There are 4 nested groupings, the coarsest first. Each group lies inside one group of the grouping before and may be the whole of it. The rows also spread widely along 13 directions, which tell nothing about the answers.
In the rows, 128 means zero.
Known rows, each followed by its group in each grouping:
[137 145 116 144 108 117 123  65  84 102 117 145 150  94 100 148 179 121
 169 128 195 131 142 121 108  65 141 124  92 152] -> giv ruz Dof k271
[123 157  97  86 134 101 119 140 186  60 116 131  82 168 157 139  99 146
 100 157  86 109  98  84  97 172  37 151 121 144] -> zezon bep gize k907
[116 147 101 134 143  82  98  45  72 172  92 217 129  79 165 144 104  93
 139 155 192 136 105 119 118  53 144 113 179 126] -> zezon bep Noge k18
[190 146 142 130  89 109 165 112  63 130 144 163 173 155 169 127 137 108
 141 153 151 160 169 103 138 120 151  91 111 153] -> dedim vit nobam k304
[105  96 134 101 113 138 193 166 152 144 143 104 137 114 167 149 118 139
  90  80 117 123 130 131  60 173 117 151 115 100] -> zezon dek nefo k61
[155 120 138  82 109 157 121 149  84 127 132 125 158 125 126 122 168 174
 131 105 118  66  92 113 132 158 125 102  78 162] -> giv ruz Dof k617
[154 174 115 118  83  85  96 121  96 145 148 108 137 133 126 110 138 178
 157 108  93  89 179  46 152 114 123  95 112 118] -> dedim vit lafe k705
[ 95 152 140  82 130  74 121 122 186 136 122  98  93 183 136  99  86 161
 118 113  94 139 124  98 142 152  68 135 154  96] -> dedim gomu Luvar k155
[ 93  96  96 127 122 142  66 169 114 167 111 184  77  48  86 137 156  92
 135 124 108  78  73  92 121  95 140  65 152 133] -> giv vug bem k70
[144 139 141 133 114  98 177 130 153 108 146 148 133 164 157 137 124 101
 115 139 146 151 137 110 111 137 112 133 124 139] -> giv pap gake k675
[127  99 125 134 123 122 128  93 133 119 108 169 130 154 121 113 141  49
 139 139 145 164 111 174 122 138 147 157 138 148] -> giv vug Sufom k771
[102 142 143 113 138 109 129  55  93 128 102 130 148 145 184  97 111 136
 145  90 164 150  97 165  99 119 118 190 126 144] -> zezon dugo dedi k375
[118  91  69 115 126 133 114 131 127 115 140 121 109 103 103 169 171 108
 150 101 167 124 113 196  96 114 148 163  88 137] -> dedim gomu Lafev k991
[140 144  89  85 133 115 104 104 123 114 126 156 120 134 111 158 147 150
 136 140 150  84  96 120 121 126 105 122 114 147] -> giv vug bem k415
[ 99  85 111  83 143 108 105  89 129 171 116 122 127  78  42 137 176 137
 138  95 166 122 134 152 128  86 145 132 117  95] -> zezon dugo luten k50
[113 112 118 159  95 130 132 121 176  96 122 144 134 101 121 159 150  82
 123 123 165 115 135 139  49 120 130 161  95 114] -> dedim vit nobam k490
[123 181 162 136  86 104 125 111 102 158 148 141 140 117 110 111 145 154
 148 110 148  98 151  50 141  88 136  54 132 117] -> giv vug Sufom k527
[114 145 168 123 104  97 133  90 142 130 104 149 127 159 139  80 110  92
 123 138 129 169 142 109 133 128 118 123 152 129] -> zezon bep gize k161
[152 119 117 137 156  81 108 116  79 129 146 147 148 119 129 114 173 129
 152 129 127 147 121 102 167  66 116 120 107 175] -> zezon bep Noge k339
[153 157 125  99 125  95 117 149  64 143 130 142 131 124 178 102 115 178
 131 133  61  98 124  17 148 121  81  69 131 150] -> zezon dugo dedi k927
[117 167 156  93 136  68 147 104 122 143 137 101 131 189 182  97  91 188
 129  91 101 125 113  97 140 147  80 148 153 127] -> giv vug mesad k869
[ 99 118 135 161 130  85 121 100 108 188 126 149 161  77 166 133 123 142
 131  70 135  66 103 101  82  87 132 162 144  99] -> giv vug mesad k693
[ 70  96  96 126 111 115  76 131 150 167 114 107  99  44  54 126 166 136
 144  72 103  81 153  93 104  95 134 128 124  77] -> zezon dek nefo k946
[155 133 105  82 154  82 118 139  99 147 179 144 138 155 141 151 145 176
 129 128 137 115  91 125 166  97 111 106 112 154] -> dedim vit lafe k26
[ 99 129 190 138 124 105 123 157 165 133 140 124 134 151 134  84 139 133
 117 106 112 127  92  88 137 109  87 107 114 142] -> dedim gomu Luvar k337
[126 153  86 139 114 111 115  98 105  66 127 111  96 115 114 138 167 131
 177 120 151 137 143 111 112  96 109 137  99 172] -> giv pap gake k749
[ 71 170 139 154  90 103 124 158 129  96 153  72  69 107 130 108 144 152
 163  78 122 159 145  70 112  83 100  91 118 142] -> dedim vit nobam k490
[ 79 145  92 140 145  58  79  95 139 151 110 161  93  77 143 149 103 137
 134 136 128 109 105  64 100  49  82 121 166 103] -> dedim vit lafe k26
[ 98  79 139 152 146  93 157 143 187 134 116 145 132 126 157 132 119  80
  98 112  98 130 100 120  71 138  93 185 144 111] -> giv vug mesad k869
[127 114  83 155 135 117 116 118 112  87 142 122 117 117 132 147 174 107
 166  91 147 118 103 172  93 112 132 189  92 169] -> giv vug mesad k869
[112 103 134 121 153  83 162  71 160 114 121 101 163 156 131 120 144 120
 129 102 143 176 149 160 100 114  98 219 107 125] -> zezon dek nefo k61
[101  94 136 151 118 110 124 154 165 129 140  86 143 100  87 117 186 137
 136  66  88  93 138  88  94 112 104 160  87 121] -> giv vug bem k70
[ 92 137 126 120 121 124 141 166  84 116 140  75  86 145 202  90 115 154
 159  49  78 145  89 127 115 160 106 152 131 175] -> giv vug bem k415
[ 99 135 103  74 118 108  99  58 133 164  93 163 103 113 104 136 106 118
 126 129 178 121 122 164 118 126 146 132 169  91] -> zezon bep gize k161
[138 145 174 139  53 160 105 128 140 116 130 123 153 120  74  94 178 127
 140  99 141  67 143  98 115 141 156  97  77 127] -> giv ruz Dof k271
[ 86  72 137 122 166  71 135 101 138 154  62 121 137 124 151  87 114 101
 129 118  44 173 125  79 113 118  61 181 169 126] -> giv vug bem k70
[ 95 160 149 123 134  93  89  72 151 104 102 131 129 151 151  87 117 146
 135 109 130 109  88 113 111 115  76 177 123 146] -> zezon bep gize k907
[ 51 166 148 153 131  59 118  88 148 143 127  95  98 134 191  83  81 146
 142  51 124 145 110 117  98  96  96 197 166 109] -> zezon bep gize k907
[116 132 106 159  99 119 122 178 125 133 181 149  77 104 130 133 147  80
 138  95 150 135 117 143 123 105 172 105 130 139] -> zezon bep gize k907
[128  98 142  81 136 118 134 124 102 172 108 155 140 121 124 115 137 134
 121 127 122 124 109 106 150 130 122  92 147 136] -> giv pap gake k675
[ 84 123 128 150 157  73 110 132 130 135 144  85 121 129 197  90 112 160
 138  43  86 122  89 126 109 117  89 213 126 139] -> zezon bep Noge k339
[181  88  74 119 133 133 145 136  99 116 127 169 177 106 153 184 164 117
 120 138 117  72 114 119  76 146 116 159  82 154] -> giv vug bem k70
[126 160 205 126  96  97 158 120 131 146 152 141 141 156 101  78 146 115
 122 134 151 179 158  69 163  84 129  49 130 127] -> zezon dugo dedi k927

New rows, each followed by its group in each grouping:
[ 89 156 150  99 106 115 135 160 169 142 176  92 100 169 142 112 109 176
 115  51 119  84  86 136 117 173 118 138 131 110] -> giv vug Sufom k771
[ 89 128 176 151 101 120 117 145 207 105 107 146 135 109 126 122 128 121
  91 133 115  85 104  54  59 121  67 120 105 107] -> dedim vit nobam k304
[114 135 107  84 104 155 136  93 103  79  78 133 112  93 126 148 143 137
 131 147 155 133 129 112  72 138  96 107 103 153] -> zezon bep gize k161
[ 68 111  88 104 142 112  91 129 171  92  93 129  39 109  97 125 129  92
 132 136 112 165  98 130 113 118  85 137 152 138] -> zezon bep gize k907
[115 136 142 125 131  88 122  93  66 135  87 131 128 123 177  73 116 127
 154 123  86 172 136  69 143 101  92 123 153 161] -> zezon bep gize k907
[121 106 196  80 118 106 154 132 196 152 120 132 144 188 105  79 119 109
  78 135 104 160 133 114 153 170 106 115 143 105] -> zezon bep Noge k18
[105 100 117 109 182  63 114  76 145 124 110 123 121 163 109 111 145 116
 149 117 124 168 100 161 150 101  91 194 145 146] -> giv vug mesad k869
[109 134 123  92  71 169 121 109 167 116  97 139 106 113  85 147 135 109
 123 130 182 105 135 152  81 161 141 100 111  99] -> dedim gomu Luvar k337
[121 105 144 103 168  70 155 104 147 123 132 143 127 161 113 116 139  99
 117 148 144 203 117 134 149  92  94 139 132 144] -> zezon dugo luten k50
[132 130 103 141 120 102  91 133 132 137 160 119 137 116  94 129 174 146
 155  82 113  63 129 104 130 110 132 146  99 125] -> giv vug Sufom k527
[103 126  79  85 145  91  68  59 135 169  88 170 103 110  87 142 121 122
 143 133 145  95 101 140 131 105 124 146 171 101] -> giv vug bem k70
[135  90  64  93 111 125 181  97  71 115  84  97 142  75 149 183 142 137
 146 126 125 173 195 111  60 131 111 141 106 121] -> dedim vit lafe k705
[107 123 144 105 181  48 132  85 119 144 127 104 152 167 142  98 137 169
 147  96 108 157 106 106 157  86  68 175 136 151] -> giv vug bem k415
[156  66  90  84 177 111 138 136  54 150 122 161 155  93 134 149 170 130
 130 143 114 146 103 117 143  92 112 108 111 165] -> zezon dugo dedi k927
[171 144 104 146  91  82 118 168  95 146 162 116 141 139 165 113 129 138
 149 108  58  91 179  52 143 132 124 118 110 125] -> dedim gomu Lafev k991
[109 159 160  89 137  85 164 100 100 135 131  91 144 163 192  92  99 193
 127  84 113 152 121  93 121 129  78 143 129 134] -> zezon dugo dedi k927
[105 153  91 125 131  66 118  55 166 118 115 131 103 142 119 143 113 118
 149 118 168 134 146 138 107 107 112 188 151 104] -> giv pap gake k675
[123 134 148 142 122  81 113 142 174 179 182 147 139 178 141 103 115 116
 118  73 119  80  96 146 145 144 152 167 147  99] -> giv vug Sufom k527
[118 141  85 141 100 123  99  85 126 111  96 146 129  82 155 147 121 122
 137 107 137  68 133 114  51 134 119 181 113 113] -> zezon bep gize k907
[115 119 117 111 137 102 120  46 109  94  50 118 140 113 136 106 130 124
 148 142 112 169 157  95  98 117  72 168 123 143] -> zezon bep Noge k339
[165  81 108 148 109 135 136 162 108 101 119 164 153  82 114 159 184  85
 127 165 112 127 150  75  92 107 115  94  79 154] -> dedim vit nobam k304
[105 125 159 161  99 113 124 138 149 154 141 145 135 105 128  99 136  96
 119  92 129 110 128 101  99 107 144 124 124 105] -> zezon dugo dedi k927
[120 124 146  75 125  97 164 102 122 171 108 101 177 115 149 127 115 199
 104 101  92  97 166  56  98 142  80 134 125  84] -> zezon dek nefo k61
[106  78 142 118 152 128 164 126 118  99 105 127 145 119 126 130 170 111
 126 125 124 169  97 119  99 113  81 134 103 172] -> giv vug Sufom k771
[ 89 122 157 153 108 106 115 126 181 139 121 131 137  97  88 119 157 120
 124  98 125  85 127  70  88  97 103 128 115 104] -> giv vug bem k415
[135 117 134  82 102 120 124 144 125 165 107 121 141 105 104 109 136 159
 113 128  61  90 173  35 131 152 102  81 128  96] -> zezon dek nefo k61
[119 128 133 104 120 119 148 145 144  73 126 119  82 158 110 108 149  94
 130 149 117 203 133 115 141 131  94 101 120 170] -> zezon bep gize k907
[134  70  74  99 159 103 106  71  91 159  91 140 162  81  92 160 172 134
 152 110 136  93 128 150 109 105 131 177 120 118] -> giv vug mesad k869
[ 84  74 146 170 101 104 140 122 143 156  90 108 124  77  93  95 155  69
 145  89  87 160 181  86  94 106 134 140 147  94] -> giv vug mesad k693
[169 158 118  78 131  88 136  33  94 150 114 150 201 166 159 143 119 180
 136 121 164  76 131 130 115 140 115 176 116 122] -> giv vug bem k415
[ 64 147 215 139 110 113 153 128 113 174 142 116 134 125 176  78 115 151
 126  55 157 134  70 119 118  99 132 110 146 131] -> giv ruz Dof k617
[146 150 110  87 165 114 119 112  79  97 142 166 131 145 180 143 132 163
 128 136 163 107  43 140 121 116  89 132  96 192] -> zezon dugo luten k50
[149  92  45 155 123 125  75 132  85  91 105 163 103  80 112 149 180  59
 176 157 114 131 131 126 115  90 133 135  96 174] -> dedim gomu Lafev k991
[172 100 124 119 133  87 122 164  78 187 167 156 173 129 165 125 142 145
 124 115  85  96 117  90 160 110 135 104 121 138] -> dedim vit lafe k26
[103 114 144 107 130 136 133 164 146 106 161 116 121 134 134 125 158 147
 112  83 145 112  68 158 107 136 112 140  88 161] -> zezon bep gize k161
[ 85 190 133 150  97  96 123 126 159 103 162 119  81 110 113 146 133 151
 140 100 178 107 115  86  99  76 112 101 121 118] -> giv ruz Dof k271
[ 95 130 136 119  89 134 107 156 169 108 151  93  81 159 105  98 142 111
 143  80 130 141 116 172 127 157 145 139 115 133] -> dedim vit nobam k490
[130 140 116 135 125  83 143  88 128 113 110 134 155  92 118 161 150 156
 132 139 131  95 159  40  79  86  73 124 109 116] -> giv vug mesad k693
[130 140 191  85 128 104 163 125 146 180 160 166 163 177 159 108 102 143
  81 115 160 122  86 132 137 137 130 105 140 107] -> zezon dugo dedi k927
[ 81 179 119 152 134  92  87  85 112  97 115 140  90 118 173 114 113 137
 163 106 154 116  62 113 105  79  92 155 138 164] -> giv ruz Dof k617
[158 144 102 140 117 122  73  82  64  82  86 170 138 133 156 103 151  96
 177 167 123 127 110 110 132 101 107 130  98 198] -> dedim gomu Lafev k991
[108 137  84  95 134 108 111  97  75 190 144 168 122  53 131 182 135 167
 132  94 203  76  97 141 107  69 159 103 142 105] -> zezon bep gize k907
[126 108 197  90 127  84 176 132 178 157 145 101 171 180  98  99 143 150
  98 109 112 144 142  98 155 136 100 125 120 104] -> giv ruz Dof k617
[131 122  68  76 156  91 115  52 149  90  84 150 115 152  95 163 131 119
 138 172 142 139 127 136 113 132  78 167 135 131] -> giv vug Sufom k771
[119  76 100  75 165 114 131 111  94 170 123 132 132 138 149 139 132 127
 139  94 157 156  82 219 142 130 143 167 137 139] -> dedim gomu Luvar k337
[140  98 146 118  99 140 167 156  87 170 124 143 165  88 162 132 136 138
 113 101 110  89 133  79  96 147 138  94 124 122] -> giv pap gake k749
[116 137 133 113 124 120 109  75 110  73  59 126 124 142 145  92 130 124
 154 146 101 147 109  97 110 135  71 154 119 171] -> giv ruz Dof k271
[162  85  93  43 136 122 183 126 138 120 146 114 159 143  97 198 165 163
 101 143 160 143 147 158 107 148 110 124  81 121] -> dedim vit lafe k26
[160 135 127  83 106 114 140 102 133 157 158 146 148 177 121 123 125 119
 118 111 164 122 139 181 142 162 173 143 124 104] -> zezon dugo dedi k927
[150 158 104 109 130 116  99  87  83  79 118 143 114 170 143 113 148 120
 175 149 160 164 103 154 158 111 111 127 104 198] -> dedim gomu Luvar k337
[140 146 104  90 102 112 116  60 113 152  88 200 124 124 120 155 105  88
 129 187 186 134 141 130 120 111 142  88 157 104] -> dedim gomu Lafev k991
[ 87 115 162 105 126  98 143 150 184 129 106 123 118 135 143 118 104 136
  93 130  90 135 114  67  97 137  62 116 142 107] -> dedim vit nobam k490
[130 137 107 162 108  96 124 143  75 113 129 117 112  92 160 107 147 119
 162 108  81 144 163  52 121  94 110 116 120 158] -> zezon bep gize k907
[175 155 108 115 115  84 115 116  83 123 136 123 155 175 187 107 118 156
 151 125  81 104 144  89 146 144 100 150 107 152] -> dedim gomu Lafev k991
[154 138 118  87 158  86 147  77  63 136 146 151 147 133 120 146 161 149
 145 147 194 185 129 137 173  63 128  91 119 166] -> zezon bep Noge k339
[130 136 117 124 119 122  86 133 172 120 108 217 103 122 126 140 116  85
 103 178 133  67  71  88 110 136 104 100 146 134] -> giv pap gake k675
[115 128 111 108 147  99 134 140  39 148 140 111 125  94 173 118 143 183
 155  88  95 141 118  74 141  87 100 102 122 165] -> zezon dek nefo k946
[ 90 147 144 141 135  74 126 113 160 146 138 162 103 123 131 118 112 102
 116 130 151 149 111  95 119  73 110 112 158 107] -> zezon dugo dedi k927
[133 146 142 110  97  86 172 144 130 180 163 119 130 147 153 116 101 134
 112 103 105 143 185  85 137 144 141 106 156  85] -> zezon dek nefo k61
[ 87  83 131 166 133 114 101 155 166 109 109 117 113  86 101  96 171  87
 134 109  71 134 127  80 100  99  90 153 107 141] -> zezon dek nefo k61
[100 169 165 129 145  59 169 112  92 141 145 115 118 173 229  80  77 146
 133  93 114 198 114  92 138 102  90 142 163 146] -> zezon dugo dedi k375
[ 82 115 109 126 132 101 117 107 108 178 105 130 128  66 146 140 122 152
 136  77 115  85 109  93  81  99 111 146 151 101] -> giv vug bem k70
[116 130  98 111 103 119  79 141  99 171 117 148  97  84 124 125 120 139
 142 103 100  65 109  92 131 129 143  98 154 108] -> giv ruz Dof k271
[110 126 104  92  77 162 131 127 111  91  70 112 103  72 116 149 139 138
 137 140 114 124 164  69  64 150  97  80 110 125] -> dedim vit nobam k490
[ 79 109 114 107 126 110  75  90 117 171  64 146  99  69  94 112 127 125
 145 113 102  94 117  89 115 109 115 114 173  98] -> giv vug mesad k869
[119 146 117 114 131  75 133 114 187 141 148 179  92 169 137 138  88  76
  99 151 157 154 116 142 126 125 126 139 168  94] -> zezon dugo dedi k375
[127 135 140 118 140  84 191 120 115 108 158 108 126 167 157 129 140 134
 141 110 156 196 133 129 136 108 105 137 123 165] -> giv pap gake k675
[146 112  82 109 141  80 136  83  90 120 105 107 144 138 134 129 146 130
 165 116  96 151 167 110 127 124 102 178 123 144] -> giv vug bem k415
[107  96  95  93 143 109 132 114 132 120 118 100  99 136 106 134 148 125
 147  95 121 151 121 171 121 144 119 170 133 132] -> giv vug mesad k869
[153 116 150 101 135  67 142 123 145 172 149 134 156 202 149  93 109 129
 114 109  81 121 128 123 166 165 120 161 153 114] -> giv vug mesad k693
[161  85 107  81 148 137 111 149 139 122 132 162 133 172 155 121 129 104
 102 131 106 112  65 191 138 195 126 171 112 161] -> zezon bep Noge k339
[110 156 165 166 103  84 113 153 231  86 163 110 110 167  81 102 156 119
 120 110 101  93 133  68 117 124  83 140 103 119] -> giv vug mesad k869
[127  60  81 104 139 100 161 157 110 159 151 105 133  78  93 181 178 130
 134 101 131 155 168 132 116  94 140 122 111 108] -> dedim vit nobam k490
[170 184  83 123 107  90  91  58 112 132 133 171 151 164 164 140 107 135
 149 124 147  55 124 134 112 146 138 182 127 126] -> giv vug bem k70
[136 154 165  93 127 130 145 117  98 105 140 136 137 180 188  92 116 146
 124 106 147 136  70 153 124 159 111 139 103 178] -> zezon dugo luten k50
[157 145 141 113 105  75 167 111 136 113 140  95 156 184 134 114 135 138
 136 134 108 165 197  84 138 130  95 133 103 125] -> dedim gomu Lafev k991
[ 98 128 126  84 130 114 121 139  99 131 100 117  98 124 174 109 103 159
 129 123  81 146  97  84 121 134  75  99 146 148] -> dedim vit lafe k26
[114 122 117 104 140  91 185  89 106 117 102 109 142 123 174 138 112 140
 126 118 126 181 158  99  78 119  82 158 129 121] -> zezon dugo dedi k927
[109  82  81 147 122 141  91  90 102 113  77 150 133  59 115 150 170  82
 161 125 155 117 116 153  69  88 132 163  94 143] -> dedim gomu Lafev k991
[129 111 165  92 102 141 174 120 130 117  83 107 176 128 139 114 140 158
 109 119  82 110 147  58  74 172  70 125  98 130] -> giv vug bem k70
[135 183 146 118  95  81 113  77 136 170 137 179 142 133 126 124 106 135
 116 137 169  89 147  82 132 100 138  96 153  88] -> zezon bep gize k907
[115 159 159  80 113 104 176  88 121  91  84  97 138 173 178 108  98 163
 125 145 114 179 147  76 101 145  48 121 121 143] -> dedim gomu Lafev k991
[140 139 124 142  86 107 164 105 111 134 120 133 142 104 125 145 138 112
 140 124 136 128 190  78  91 122 136 109 130 104] -> giv vug mesad k869
[109  94  93 127 141 109 105 155 120 109 129  86 118  80  79 135 200 158
 160  88  83 102 132  73 115  92  84 133  85 153] -> giv vug bem k415
[131 169 150 127  92 142 127  75 123 123 134 171 151 163 163 121 123 110
 133 105 201  98  80 184  91 147 158 156 116 147] -> giv vug bem k70
[123  85 105 135 121 129 129 144  97 108 116  97 137 107 144 122 167 117
 155  94  98 139 133 131  98 125 113 161  83 159] -> dedim gomu Lafev k991
[100 180 123 124 105  98  90  61 136 138 126 143  87 156 146  96  91 106
 149  99 180 145 114 182 134 128 159 161 163 116] -> zezon bep Noge k339
[ 74  81 102 105 179 106 137 119 157 104 121 124 100  94  92 174 171 133
 126 114 165 144  67 156  88  81  81 154 114 145] -> giv vug mesad k693
[121 129 107 143 152  76 113  55  64 158 104 168 143 121 163 115 124  99
 172 120 144 156 117 130 137  76 134 156 164 146] -> giv vug Sufom k527
[ 73 148 147 123  87 117 156 123 218  93 127 107  72 130  74 136 132 106
 116 120 167 154 152 111  87 128 109 110 136  97] -> giv pap gake k749
[141 122 109 134 127 112 118 131  62 116 142  90 151 100 124 124 192 180
 175  74 102  91 135  90 125 101 112 137  78 169] -> giv vug mesad k869
[167 121 148  89 126 129 174 133 130 116 174 148 160 184 132 134 155 117
 107 129 175 150 107 176 134 146 143 126  88 153] -> zezon dugo dedi k927
[128 163 158 164 105  96 122 119 121 149 163 175 140 139 174 104 118 102
 126 104 163 111 101 123 124  97 151 129 135 136] -> zezon bep gize k907
[160 102 112 102 108 164 178 113  84  94  98 146 168  96 148 168 165 129
 127 141 157 116 136 115  66 152 116 122  79 162] -> giv pap gake k675
[132 122 154 177 106 110 118 129 124 119 143 153 129 150 119  82 168  53
 159 116 131 160 122 130 147 100 152 130 119 170] -> giv vug bem k415
[ 88 128 104  88 135 115  87 115 133 170 153 117 106 102  65 144 164 174
 148  67 164  73  94 153 140 101 146 120 127 105] -> giv vug Sufom k527
[115 121 109 181  67 134  90 102 125 104  81 138 123  69 114 119 150  73
 161 122 118 112 178  88  64 113 138 142 108 115] -> dedim vit nobam k304
[182 174  68 112 129  70 115  87 105 131 148 189 127 171 185 165  89 119
 135 158 152  93 111 136 136 136 134 159 150 131] -> giv ruz Dof k617
[110  85 149  78 133 104 175 136 109 144  98  97 139 119 127 119 142 148
 120 132  88 198 155  71 129 115  80  88 129 131] -> dedim vit lafe k705
[125 126 143  99  95  99 134  88 162 167  91 137 147 135 126 107  96 116
 101 123 105 116 178  92 109 165 124 140 157  67] -> zezon bep Noge k18
[149 130 114  83 123 117 130  82 129 117 105 170 116 190 152 107  98  72
 124 159 142 174 116 181 135 173 137 155 150 137] -> zezon dugo dedi k927
[161  95  92 150 147  86 112  97  95 140 124 173 168 107 131 148 163 101
 147 134 125  97 124 116 118  92 131 163 115 144] -> giv vug mesad k693
[149 122 107  94 126 141  81 116 105 103  93 157 123 154 145 103 133 115
 146 149 108 111  85 138 138 162 104 130 109 172] -> dedim gomu Luvar k155
[157  66  49 114 158  84 126 128  86 135 105 134 133  91 125 146 153 100
 145 140  63 151 170  92 125 112 106 157 125 130] -> zezon dugo dedi k927
[154  95 141 106 123 127 190 105  80 150 153 138 185 129 141 144 168 119
 126  99 193 164 138 186 117 116 169 141  95 144] -> zezon bep gize k907
[ 96 127 131 145  80 106 161 142  98 195 164  99 110  67 114 133 144 136
 152  48 155 129 182 104 115  90 187  89 151  82] -> giv pap gake k749
[ 69 112 117 130 145  72 159 165 159 141 137 115  62 113 151 127  99  98
 114 108  95 196 131  91 109 101  92 127 172 103] -> zezon dugo dedi k375
[129  63 121  91 138 133 187 128 140 131 113 161 118 123 110 154 144  53
  99 159 166 222 134 181 114 137 145 113 138 130] -> zezon bep Noge k339
